The first 8 rows are patterns. Each new row is the sum of 2 different patterns, raised or lowered, with some noise. Before adding, each is slid sideways (what falls off one end comes back at the other) and multiplied by a number that may be negative. Names go in the order of the patterns.
(in the rows, 128 means zero)
Known rows, each followed by the names of its patterns:
[148 119 116 140 144 152  92 131 159 162 157 141 126 144 123 148 130 106
 128 140 152 135 132 116 101 150 102 127 147 146 163 146  91 123 127 137]	G
[102 153  80 129 128 148 123 134 123 134 121 145 158 137  80 115 130 120
 122 107  97 140 124 146 132 118 139 153 118 126 104 100 158 125 119 135]	Z
[134 119 159 132 157 135 126 160 121 130 168 119 176 128 124 130 139 116
 127 127  96 138 133 134 136 113 164 121 121 144 132 108  80 117 102 123]	M
[132 135 141 126 120 109 136 133 128 136 147 110  93 140 112 147 134 119
 114 115 124 111 100 115 114 145 176 114 126 108 137 118 139 122 117 129]	P
[116 112 174 152 140 131 136 120 153 117 118 144 124 123 133 129 120 111
 127 136 160 151 117 135 123 112 135 132 151 129 138 126 131 156 126 169]	H
[132 114 137 176 112 148 118 137 138 147 121 122 123 124 122  80 126 130
 113 155 136 127 136 117 116 134 143 134 133  99 119 155 137 117 129 124]	R
[159 123 134 107 108 107 130  91 130 121 141 145 113 127 111 138 129 158
 123 112 142 132 126 124  84 140 125 163 112 130 130 166  82 124 113 124]	N
[ 80 119 131 163 137 118 150 121  80 132 131 129 127  80 129 120 105  88
 145 116 127 126 112 121 133 118 142 129 109 143 128 176 128  80 122 125]	X

New rows. What belongs after each?
[106 159 143 128 122 133 116 159 123 105 152 130 165 136  87 117 110  80
 130 152 172 126 124 147 107  87 131 148 126 133  91 129 147 106 123 136]	H X
[159 191 176 166 137 120 170 184 168 149 146 152 161 171 136 180 152 160
 158 141 180 146 166 172 161 135 200 183 146 167 130 159 169 181 165 163]	P N
[156 176  92 110  90 124 140  92 113 165 129 137  85 127 177 147 154 152
 138 121 121 138 122 112 129 124 149 118 121 126  84 137  59 118 172 138]	G X
[140 110 106 115  96 117  72 115 104 127 119 143 120 136 109 127 144 103
  69  85 110 104  87 102  91 106 116 102 115 111 119 135 109 110  94 114]	Z M
[112 100  72  82  93 143 114 101 107  99 122 139 118 118  76 101 111  81
  84 118 121 127 139  74 109 131  97 157  71 137 126 112  91 107 103 102]	Z H
[132 157 163 139 160 165 187 177 123 175 169 177 191 153 179 164 141 165
 161 121 150 157 152 165 151 147 134 156 150 151 159 175 180 151  91 139]	G M
[153 130 138 151 173 190 126 155 145 194 166 159 162 145 148 165 165 187
 159 159 136 170 189 156 200 166 128 163 185 152 169 166 143 168 136 140]	P H
[113 139 119  96 117 133 108 139 102 105 118 106 143 121 127 115 134  94
 122 114  96 136 123 110 144  98 131  69 125 115 132  97 148 116 130 120]	Z N
[121 161 121 121 172 164 142 125 118 129 154 117 123 156 108  96 141 122
 137 116 124 122 145 141 105 116 113 100 148 167 140 127 124 136 128 164]	P H
[157 134 160 174 126 185 137 113 144 149 128 135 114 115 139 126 121 156
 120 161 130 126 141 142 119 111 127 113 144 146 155 161 123 161 147 108]	M X
[115 125 100 145 109 125 130 111 115 127 129 129 111 117 109 148 132 113
 133 134 104 107 132 125 135 132 115 116 129 118 140  98 106 138 142 168]	P H
[148 123 159 158 122 137 135 150 133 130 116 161 130 148 187 128 151 142
 152 165 164 125 149 143 178 143  72 143 150 101 164 154 173 162 129 149]	R X
[188 118 185 133 176 190 194 131 168 153 177 167 170 180 178 133 171 135
 159 191 175 157 185 155 194 164 168 173 170 154 169 161 147 196 151 133]	G Z
[143 119  89  46 126 109 135 108 101 108  82 137 131  69  88  87 115 118
 141  82 122 122  91 103 137 139 103 140 109 112 111  98 106 127 119 147]	P H
[127  91 185 148 151 163 118 168 140 158 185 158 141 205 136 181 130 126
 162 156 149 136 145  92 154 162 134 147 136 174 181 126 155 114 147 111]	M N
[122 113 118 116 147 106 114 101 107 147  89 125 127 143  94 106 132 104
 117 121 100 100  66  99 112  89 109  67 129 154 131 113 146 134 105  73]	M X
[112  64 100  86  58 118  89  81  98  85 125  61  83  64  84  95  90  87
 106  80  95  89  92  50  87  87  64  88  38  86 111  47  83  83  82  91]	Z H
[110 136  97 126 100 108 120 120 116 138 105 143 147 114 140 116 171 129
  97 144 116 115 119 118 156 117 112 179 127  93 130 125 138 137  80 126]	G X
[113  97 110 157 103  89 122  90 141 132  99  96  99 140 105  74  87  87
 122 163 101 119  90 126 123 132 110  98 116 120 135 150 100 127 102 116]	G P
[105 117 108 109 131 121 134 108 109 134 157 134 105  90 137 129 151 105
 127  92 118 141 110 105 117 117 130 142 114 118 117 116 127  91 161 150]	Z P
[134 137 125 137  98 113 112 121 105  94 110 112 112 108 115 128 100 121
  87 104 107 130 140 138  70 109 102 118 147  95 123 107 108 157  96 119]	G H
[153 137 194 137 170 170 182 201 176 128 154 152 168 185 170 148 167 176
 177 113 176 215 180 199 157 154 184 168 188 170 153 181 181 193 148 123]	G P
[ 97 113  84 134 120  89 102 130 134 118 118 118 101  85 105 105  99 101
 105  86 115 108  93 114  87 137 108 104 117  97 105 115 118 108 110 103]	M R
[ 77  94  95  72 100 114 104 110 101 100  99 111  94 110  97  84 117  90
  76  96  77 104 136  85  98  97  81 114  98 120  85  87 108 100  78  83]	G Z
[133 125 128 102 101 117 126 125 130  76 102 154 117 147 163  98 112 100
 112 134  94 138 154  67 130  91 127 144 111 103 142 154 115 136 123 171]	R X
[109 105 100 110  96 112  95  97 103  99  88 164 106 103 123 122 133 137
 101 126  96 112 100  69  94 119 122 122 141  72 116 125  95 132  78 145]	Z P
[148 142 175 127 133 152 156 168 157 137 152 161 132 143  98 123 169 137
 155 158 122 171 104 140 153 181 145 167 122 147 163 163 167 155 103 139]	Z R
[143 131 158 145 125 175 129 130  77 116 175 169 139 189 145 124 112 134
 144 106 133 212 135 114 115 117 177 140 137 166 168 120 169 141 138 136]	G X
[117 166 159 198 155 159 193 149 110 170 171 185 157 118 146 168 138 124
 156 174 167 166 148 140 171 144 188 171 162 179 173 206 159 111 155 164]	N X
[140 129  95 123 175 124 145 176 129 143 152 133 172 126 174 156 156 108
 129 134 145 146 155 128 148 148 140 149 111 141 103 155 198 139 164 182]	G X
[167 144 156 150 121 118 119 126 130 130 128 109 132 127  96 123  99 125
 144 156 118 138 122 136 149 135 131 118 126 147 116 139 137 118 123 149]	M P
[ 89 113 103 104 125 106 121  86 126 110 111 135 124 125  63 104 125 142
 117 100  98  89 123  86  73 108  89 117 153  90  96  78 114 107 140 118]	P H
[152 163 115 166 148 116 181 214 176 170 157 154 190 207 158 172 116 154
 200 161 127 172 157 188 171 141 213 155 174 171 144 216 182 151 137 160]	Z R
[161 150 159 111 136 125 147 149 120 166 137  95 163  92 160 157 146 139
 151 145 139 168 134 139 156 166 154 115 147 160 129 146 162 188 162 181]	M P
[120  71  91 102 141  98 114 126 128  98 104 120 108 118  90 143 109  88
 105 129 109 111  84 117 107 148  97 124 117 136  89 111 136 117 113 110]	N X
[140  75 125 143 129  94  99 102 117 123 120  56 132 144 161 146 118 124
 148 105 132  97  73 136 118 131 134  97 126  49 140  86 131 131 137 145]	G Z
[162 156 190 113 167 117 161 181 166 162 146 142 146 156 141 178 161 141
 160 146 151 142 152 133 183 148 158 173 152 169 172 124 163 143 169 164]	Z N
[125 177 165 131 171 142 146 220 130 191 105 149 147 154 104 183 147 124
 158 122 152 146 152 196 155 135 195 147 127  88 122 131 142 161 133 169]	M N
[140 112 150 119  83  89  98 134 107 126 140 127 102 112  97 131 118 113
 136 132  96  96 107 118 113 112  99 115 121  96 120  71 115  72 103 121]	N X
[ 94  83  93  63 125  76  92 108  90  87  98  60 107  56  98  87  97  72
 104 106  86 115  56  92 118  87 106  93 108  97  53  83 114 118 106 151]	M X
[111  90  99 111 108 109  98 111  98  61 146 104 107 102  96  74 117 118
 124 107 125 152 109 133 120 115  92 100 132 138 127  96  91  94 122 126]	H R
[ 97 142  91  98  81 110 127  76  99 120 104 109  80 118 113 106 119 138
 124 101 108 137 131 142 112 113 136 102 108 105 109  98 114 104 119 102]	M X
[163 191 168 137 156 141 123 167 165 165 158 150 139 153 184 159 187 143
 151 199 172 154 125 165 144 181 134 144 157 148 150 152 146 135 129 146]	P H
[147 133 127 146 160 156 143 126 130 139 155 190 137 149 145 145 133 123
 129 184 140 117 152 116 165 152 129 122 133 178 146 125 126 166 139 144]	G R
[ 91 145  93  88 137 113 110  68  97  92 130 117 103 130  94 161 118 109
 145  91 132 123 112 157 125 111 122 120 103 112 133 107 133  85 112 123]	Z M
[108 110 110 126 105 108 103 118 124 102  87 146 138 108 128 116 141 135
  64 136  89 119 115 100  76 131 123 136 142 101 157 125 108 148  76 147]	Z R
[149 157 158 162 163 138 132 163 159 175 142 150 136 168 112 147 149 136
 149 150 147 155 130 180 158 147 127 145 137 106 134 114 121 158 133 180]	Z M
[123 132 167 169 165 137 135 141 124 141 101 129 121  97 144 123  83 141
  88 149 154 114 123 145 123 149 147 147 130 127 113 144  99 135 133 119]	Z M
[140 131 148 120  97 143 123 156 142 121 104 106 135 109 111 130 118 148
 162 120 125 119 137 107 139  98 132 140 114 119 130 127 116 116 123 139]	P H
[160 125 140 136 107 135 128 103 135 104 149 129  89 117  81 120 132 130
 123 114 123 149 130 131 132 131  96 131 146 107 149 115  99 122 108 122]	G Z
[103 120 144  87 138 107  96  89  86 106 150  85 101 102  89 115 113  79
 101  86 155 106  74  85  93  90 107  85  98 109 104 128 111  86  96  74]	G Z
[142 159 150 168 149 174 153 147 188 153 149 180 143 188 142 156 176 156
 150 136 148 131 169 161 160 172 153 187 158 135 131 162 138 121 133 136]	M P
[112 110  98  44 120  55 109 100 103  78  86  97 146 143  89 106 101 113
 144  61 115  90  82 107 112 131 123 124 131 123  84  72 105  67 113  81]	Z M
[ 88  97 101  66 117  91 148 122 127 155 104  77 110 131 122 149  77 113
 125 101  87 132  74 125 112 133 106 128 109 162  85 105 122 118 188 116]	N X
[163 160 162 131 144 116 155 138 126 136 134 159 107 152 142  77 138 106
 141 153 157 144 155 119 119 141 153 147 133 135 164 151 147  90 117 172]	G H
[146 143 175 131 143 149 183 100 136 110 121 176 136 152 134 121 125 127
 112 141 135 155 139 128 120 137 163 116 151 131 120 150 147 132 144 112]	H N
[ 96 143  83 128 119 164 147 129  67 117 106 129 126 110  86 105 125 174
  86 118 149 151 152 151 101 126  97 129 126  87  97 134 140 134 139  79]	G Z
[134 164 161 140 146 112 151 125 152 135 125 135 158 171 123 152 136 143
 176 115 189 151 145 131 158 154 152 137 130 123 129 135 192 176 138 155]	Z H
[121 124 173 154 121 106  91 112 149 117 149 139 132 152 117 127 118 139
 136 119 162  82 165 155  80 106 103 124 151 151 114 140 139 129 152 133]	G H
[169 174 195 180 176 184 162 152 180 194 209 202 141 177 201 174 181 182
 185 181 175 179 221 186 192 208 175 174 230 189 183 172 175 163 158 165]	H R
[195 171 149 115 133 129 155 147 152 117 163 173 178 176 113 149 154 155
 198 111 221 153 133 125 130 133 195 150 162 133 114 155 210 153 140 141]	G Z
